The first 7 rows are patterns. Each new row is the sum of 2 different patterns, raised or lowered, with some noise. Before adding, each is slid sideways (what falls off one end comes back at the other) and multiplied by a number that may be negative. Names go in the order of the patterns.
Known rows, each followed by the names of its patterns:
[  9   9 -24  -6  -2  -1  -6   5  -1   4  17  -4  -2  -7  11  -3  -3  -2
   5   2 -11   6  16  -5  10   1   7  -8  -6   4   2 -27  -2   7   1  -5
  24   0 -11  -6  -5  -6  -7] | (0)
[-13  13  -4   2 -19   7 -10  10 -11 -16   2   6  -3  -1  10   4  -6   5
  19  -5  20   6   3  -1  -4   4   9  -2   2  -6  -5  -1   0  -1   1   1
  -1 -13  -8  12  -2  -9   8] | (4)
[  9  -6  -8  -6  -5   3   2   7   7 -15  -3   9   3   0 -15  -3  -1   9
   3   5  -7  -1  -1  -6  -1  -1   6  -9   4  -7  -3  15   3   4  -7  -8
  -7  13   2  -1  13  11 -10] | (1)
[ -2   0   4  -8  -1   3   9  -1  -2   7   4   0   1   1  -2   0   7  16
  -1 -16  -6  -9  -1   4  -4  -6   5  -3   8   0   7   2  -9  -9   3 -21
   2  -6  -6 -17  -1   5  -4] | (2)
[ -6  -4   8 -16   5   0  13  -2  -5  11   4  -5   7   2 -11 -18   7  -6
  16 -11  12  -4   4   5 -21   2  15  10   7   1   4 -13  -1  -3  17   3
   2   4  -8  10  -1  -2   4] | (3)
[  1  15  -7 -17   6   8   1   4  -8  -2  -2 -13 -12  -1  -2  15  -7 -14
  -2 -11  -2   8  -4  22   9  -5  11   1  11   8 -15   6   6   1  -5   2
 -11  14  14  -7   2  -4 -16] | (5)
[  4   6  12   2  -1 -19  13  -4   4   7  15  -6  -3   9  -9  -6   5  14
  -4  -7   2   4 -10  -5 -10  -6   7   4  -4   3   2   2   9  -6  -1   1
  -9   7  -1   2  -7  -2   2] | (6)

New rows. What belongs after each?
[-13 -19   4  -5  15  -1   6 -10   1 -14  -7 -13   8  13 -13 -17 -10   5
  -2  -5  -3  -6  -6  -9  -5  -4   0   3  -9  -8   7 -10   7   2 -24   5
 -11   3  -6   4 -12 -12  -6] | (1) (3)
[ 18  -3  15   2   0  10   1  -1   6   0  12  -1  -1  -4   0  -2   5   3
   2  -4  -3  11  -3   1   5  -4  12 -10   1 -14  11  -1  13 -13 -10   4
  -2  -7   7   4   8   2   9] | (4) (1)
[ 4 10  9  3 15  0 13 13  7 18 14  4 20 10  8  3 13  7  0  4 18  8 12 12
 23  5  8 -9 24 -4 17 11 10 30  6 -3 -1  1 17  9 16 10 14] | (1) (3)
[37 29 16 29  1  4 12  7 16 15 12 26  1 11 31 10 16 -1 18 15 20 13 13 -3
 12 14 27  1 18 15 -1  4 14 15 19 27 24  3 -6 12 33 14 11] | (1) (6)
[-16 -17 -15 -13  10 -15 -12 -12  -2 -13 -20  -4 -11  -3 -18 -22  -2 -20
   4  -4   1 -31 -18  -7 -24 -47  -4 -15  -4  -9  15  -6 -24 -20 -23 -24
  -3   0 -13 -37 -17   2  -9] | (0) (1)
[  2 -20  -2  -8   9  -2 -10  25  -5 -14  11  10   3  -3 -15   5  -7  -7
 -18  -7  -7  13   6  -7   0  -6 -10  -8  10  -8 -27   8   2   0  -6 -12
  -3  -2 -10  -3  -3  -6  -7] | (5) (6)
[ -3 -18 -10  -8  -1  -5  16  -2 -18 -10 -10 -16 -17   2   2 -17 -14 -14
  -7 -15  -1  -1  -4  22  -4  -9  -4   5  -1  -2 -14   2   0 -13  -2   9
 -15  11   3  -3 -10 -12 -10] | (0) (5)
[-19  -8 -20  -3 -14   2  -5 -17  10  -1 -21   1 -21 -21  -9 -28  -2  -8
   7  -6 -29  -4   0 -12  -5 -22 -23 -27   3 -13   8 -26  -1 -16 -13  -8
 -29  -4  -5   1 -11 -12   6] | (1) (3)
[  2   3  -7   8  17   0  13  -1  -4  -3  12  12  12 -20  -2  13   9  -6
  29  -4  -6  -8  -3   7   4  10  28 -21   2   6  17   0   4   6  10  19
  -4   8  -2  10  -7   2   4] | (0) (2)
[43 22 29  4 17 21 20 28 16 25 24  7 21 39 15 29 27 11 25 21 30 -4 27 18
 27 11 18 41 24 25  9 43 16 21 26 38 37 41 16 19 16 19 24] | (4) (3)
[ 11   7   9   0   4  15   3  -1  16   0   5  -8  17   8   5   8  31   4
   0   9   5 -12   9  21   8   6  11  13  -5  -2  17   7  11   8   8   5
   8   4  -1   6   8  11  -6] | (0) (6)
[  1   1  18   6 -14   3  -5 -16  -2  -5  -3   7  22   5   1   8   2 -12
   1  19  -7 -25   4  -4  31  -7  14 -12   1   0 -13   4  16  16   9   3
   0  -2  -4   4  21 -11   0] | (1) (3)
[ -1   0  -8   2  12 -17   2 -16  13   4  -7  13   1 -15   5 -19 -19 -16
  -7 -10   1 -20  17 -12  -6  -2 -18  -3  17  -6  -9   2  -2 -13   7  -8
  -1   3  10  -5 -16   3  -7] | (3) (5)
[ -2  -6  -2  18  -8  -9   9   6  -3  13 -12  26   0   2   8   0  26   7
 -20   0   2   3  -4  13  -5  15   0  -4   2  -4  -4  -4  14  -1 -13  11
  11  -3  18  -7   1  -8  -5] | (3) (5)
[ 11   0   3  -6   5   3  -1   9   4  -3  16   0   5   7  14   2 -10   0
  11   1  -7  12  -6   8  -7   4  -8   1  -7   8  -5  -9   5   6  -5 -10
   8  15   3  11  15  -4  17] | (4) (2)
[-5  8 10 22 10 11  5  1  5  2  8 12 -3 14 15  6  8  0  2  7  5 17 12  3
  7 14 15  9  9 -3 10  3 14  5  8 13 11 13 11 15  4  2 18] | (1) (6)
[  3  -3   4  -6 -17 -11   5   0  -9   3   8  -5  -9   0   0 -12 -13   9
 -14  -8  -7   5  -5  -9 -11  14   3  -7  -7   3 -21  -2  10  -2   0   2
  -3  -7 -11  16  -3  -2  -2] | (0) (6)
[ 15  -4   6  -5  -5  16  18   3   9  17  10  -3 -14   1  11  14  18   3
   0  10 -13   6   4  -5   5 -13   4  17   1  -7   2  10   6  19   3  -6
  10 -14  19  16   7  -2  24] | (5) (6)
[  8   5 -37 -16  -7 -11 -14  -4 -15   0  10 -13  -4 -19   3 -12  -7  -9
  -5  -8 -22  -9   7 -13  14 -15   2 -18 -17 -12  -2 -32 -15   5  -3 -17
   7  -5 -14 -15 -16  -7 -12] | (0) (6)
[18 21 23 16 25 31 14  9 28 28  6 18  8 14 23 22 23 25 22 23 20 14 27 29
 22 28 21 15 23 13 20 17 14 25  9 23 22 20 15 30 19 25 22] | (4) (5)
[ -2   4 -10  -3   3   2  -1   2   1  -7  21  16  -2  -4  -7   7  -2   0
 -10   0  25  -1 -10   0  -1  -2   3  26   1  18  -8   3   0  -3  12   0
   2   6  -4   5   6  -5  17] | (4) (3)
[  1  16 -12   1   1   2  -4   4  -6   4  13   7   1  19 -15  19  -8  11
  -8  -7  22   2 -32  -8   2   2  -6  31   2  -4 -16  -4  -4  -7  15   1
 -17  -1  -2   6   0  -1  14] | (0) (3)
[ -9  -4   7  18  -4  -3  -9  20 -14  11  -3   0  11  -6  -9  -7 -25  -3
   2  11  -4  20 -15 -10  -5  -7   2 -13   7   8 -20   0   2  -7   9  -1
  -1  -8  14   1 -11  -9  11] | (0) (3)
[  6   6  -3  -4  11   1   2   3   4  -3  -3   8   3   0   6   2 -17 -16
  17  -3   3   3  -4  11  -1   6 -29   9   1  16  -5 -13   5   0  -2  -1
  21   6  -3   9  15   2  20] | (4) (3)
[ 15   1  16   9  -5  17   7  17   5 -13   8   2  -2   2   0  -5  19  19
  -2   2  -2 -17   0  25  -3 -19   7  10  11   9  -5  -3  -1 -13  -6   2
   2  21  -3 -10  -2  -4  -1] | (1) (5)
[-10  -8 -21  -4  -3  -7   0  -5   3 -12  -8   9  -8 -10  -5 -14  -8 -10
 -12 -26  -4  -2  -5 -14  -5  -2 -10 -10  -6   5 -11 -17   1 -10  -7 -10
  -1  -4  -9  -4  19  -6 -19] | (0) (2)
[ -6  11  -7   0  -1  13 -17  12  -6  14   6   0  -3   5  -3 -10   4   1
 -15 -12  -3 -17  -9   3   5   0  -4  10   3  -6   4   7 -16   0   9   3
   3   5  16   0 -16  18  12] | (0) (4)
[-15  -6  -3   8 -18 -28 -19 -25 -14  -9 -11 -25  -4 -20  -6   0  -3  -7
 -27 -27 -14 -22  -9 -18  -7 -20 -20   0 -20 -20 -16 -12 -17 -11  -3   2
 -25 -16   1  -6 -12 -22 -13] | (1) (2)
[ -8 -17   8 -20   4 -12  -8 -14   1   9   6  -1  -1 -13   4  -4   6  14
  12  -8   3  11  -9  -4   5  10  -3   0  16   2 -24 -10 -18  -7   9  -1
  -9   7  -2   9   8   1   1] | (2) (6)
[  4  -1 -16   0  -3  -4 -16  -3   4 -10  11   7  -5 -13   3   5  -4  -3
  18   9  -2   6   0 -10  12 -13   0  -4   6  -2   7 -10  15   5  -1  -8
   7   1 -11  -7  -2 -16 -17] | (4) (6)
[13 12 16 12  9 20 20 20 18  4 22 13 16 18 24 22 19  9 10 18 11 33  1 14
 14 33  2 20  0 20 32 15  7 19 17  7 17 16 10 -1 14  1  9] | (4) (6)
[ -4 -16   7 -16   7  -9  -5  -2  -1   2   0   2   4  -5  -5   0  -1   7
  10  -6   3  -7   3   6 -14   1   3   0   1  -1  -1  -8  -2  -5  -1  -5
   7  -1 -11   8 -11   5  -2] | (4) (3)
[17 29 15 10 21 33 22 17 40 25 14 23 21 14 10 31 24 17 14 27 20 21 27 12
 26 39 25 25 19 30 14 21 20 33 25 17 28 26 24 28 21 28 15] | (0) (3)
[ -1   6   1  18   3  -9  15  -6   4   0   4  21   2  -2  15   0   9  17
   8   4  13  -5   9  -3   1  10  10  15   5  -8 -12   0  13  -2   3   9
  11  -7   6  -2   1   9 -10] | (3) (5)
[  9   2  -8   7  16  -6  10   7   4   2   4   6   2 -13   6  16   7  12
   6   0   8  11  -1   1  -8  10  -3  -2  17   6   7  23   3   1  14  16
  10  -6   0   7   7  -2  11] | (4) (2)
[-10  -9  13  -9 -31  -7 -11  -5   1   6  17  -2 -12   4  -6   3   9 -13
 -12  -1  -4  -9  -4 -12   9  12  -1  -4  -8 -23   3   9 -11 -21   4   4
  -9   4  -3  -9   0 -15 -11] | (0) (5)
[ 10   2 -11   8   6   7   2   8   6  -2  12  31   7   8  12   4 -10   2
  11   7   7  13  14   2   3  18   9  12   8  10  -8   5   1  -4  11  10
   8  -4   8   4   7   1   7] | (0) (1)
[12 31 24 22 -1  8 24 24 12  2  6  8 20 16 16  8 12 11 -3  6 22 17 -2 23
 -3 21 23 17  1 13 -3 15 15  2 15 30 20  4 29 10  1 13 24] | (4) (1)
[ -7 -15  -4   3  -2   7 -16   1  -9 -14   5   0   1   3 -14 -17   8  -8
  -3  17   6   5  13 -12  -1  -7   2   7 -11   9   9 -15  -7   8  -7   8
  -5 -10  -1   3 -10   3   3] | (1) (5)
[-13   4 -14  -6   8  10  -8  -3   0   9  -9   1  -8 -12   1   5 -17   5
  -2  -2  -3  -6   3  -1  -9   7   2  -3  -7   1   7   3   4  16   4  -1
 -16  13  -4   4  11  24  -5] | (2) (6)
[  8 -11  -1  -9   9  -7   2  -1  -6   0   3  -2  -4   3   6   9   0  -5
  -9   1   0   4  -5  -8   5   0   4   0   1  -3 -10  -9   0 -19   0  -8
 -13 -20   4   1  -9   1  -8] | (4) (2)
[  5  21  -8  16   6  11   5  -8  16  10   0  15  -1   8  -6  13   9  13
   7  29  11  -3  12  11 -14   8  12   9  15   2  15  -1   8  25   9  14
   9   8   8   9  -3 -17  14] | (0) (3)
[  6 -15  -6 -16   4 -20  -7 -10 -25 -12  -3  -3 -13  -9  -7 -11 -15  -3
 -20  -4  -2  -6 -13 -10  -6  -4  -4 -13 -14 -12 -18  -5 -11  -8 -14 -12
 -16 -13   1  -2 -14  -7 -30] | (4) (6)
[  6   7  -9   4   5   2  -4  -6  13  -6  -9  -6   9  11   2   1 -13   2
  -6   2   2  -4   1   5 -10  -3   5   3   3  -2  -7  -2  -7   9   6  -2
 -22   1  -4  -3 -17  13 -11] | (1) (3)
[ -9  -4  -9 -13 -14  -8 -10   5   6  -9  -4 -14  -2 -14  -3   4  -2  -8
  -6  -6 -19   1 -20  -5  -3  13 -12  -6 -18   3   7  -5 -18  -4  -5 -19
  -7   1 -17 -18  -5 -26 -20] | (4) (3)
[-17  11 -15   6 -18 -10  -1 -22 -30   0   4  -3 -12  14 -17 -19 -16  -1
 -11 -13   2  -6 -22 -14 -12  -6 -17  -7  -3 -15   9 -12  -1 -16  -3  -4
  -8 -14   0  -5 -25 -15   9] | (0) (3)
[ -5 -15   0 -15 -10 -10  -2  -6 -13 -19 -12  -9 -21  -1 -20 -14 -21  -2
 -16 -13 -22  -7  -6 -16 -16 -11 -18 -30 -15   0 -13 -18  -9 -29 -14 -11
 -17  -9 -22 -20 -17 -16  -4] | (4) (2)
[ -2   0  -9  -5   1   2  -6   2  -4  -4   8  -3   4 -18  -7 -11   7  -9
  -2  14   7 -11   7  -4 -13  -7  -4   6   1   5   9 -13  -4   8   2  -2
 -15   0   6   6  -7   0 -12] | (1) (2)
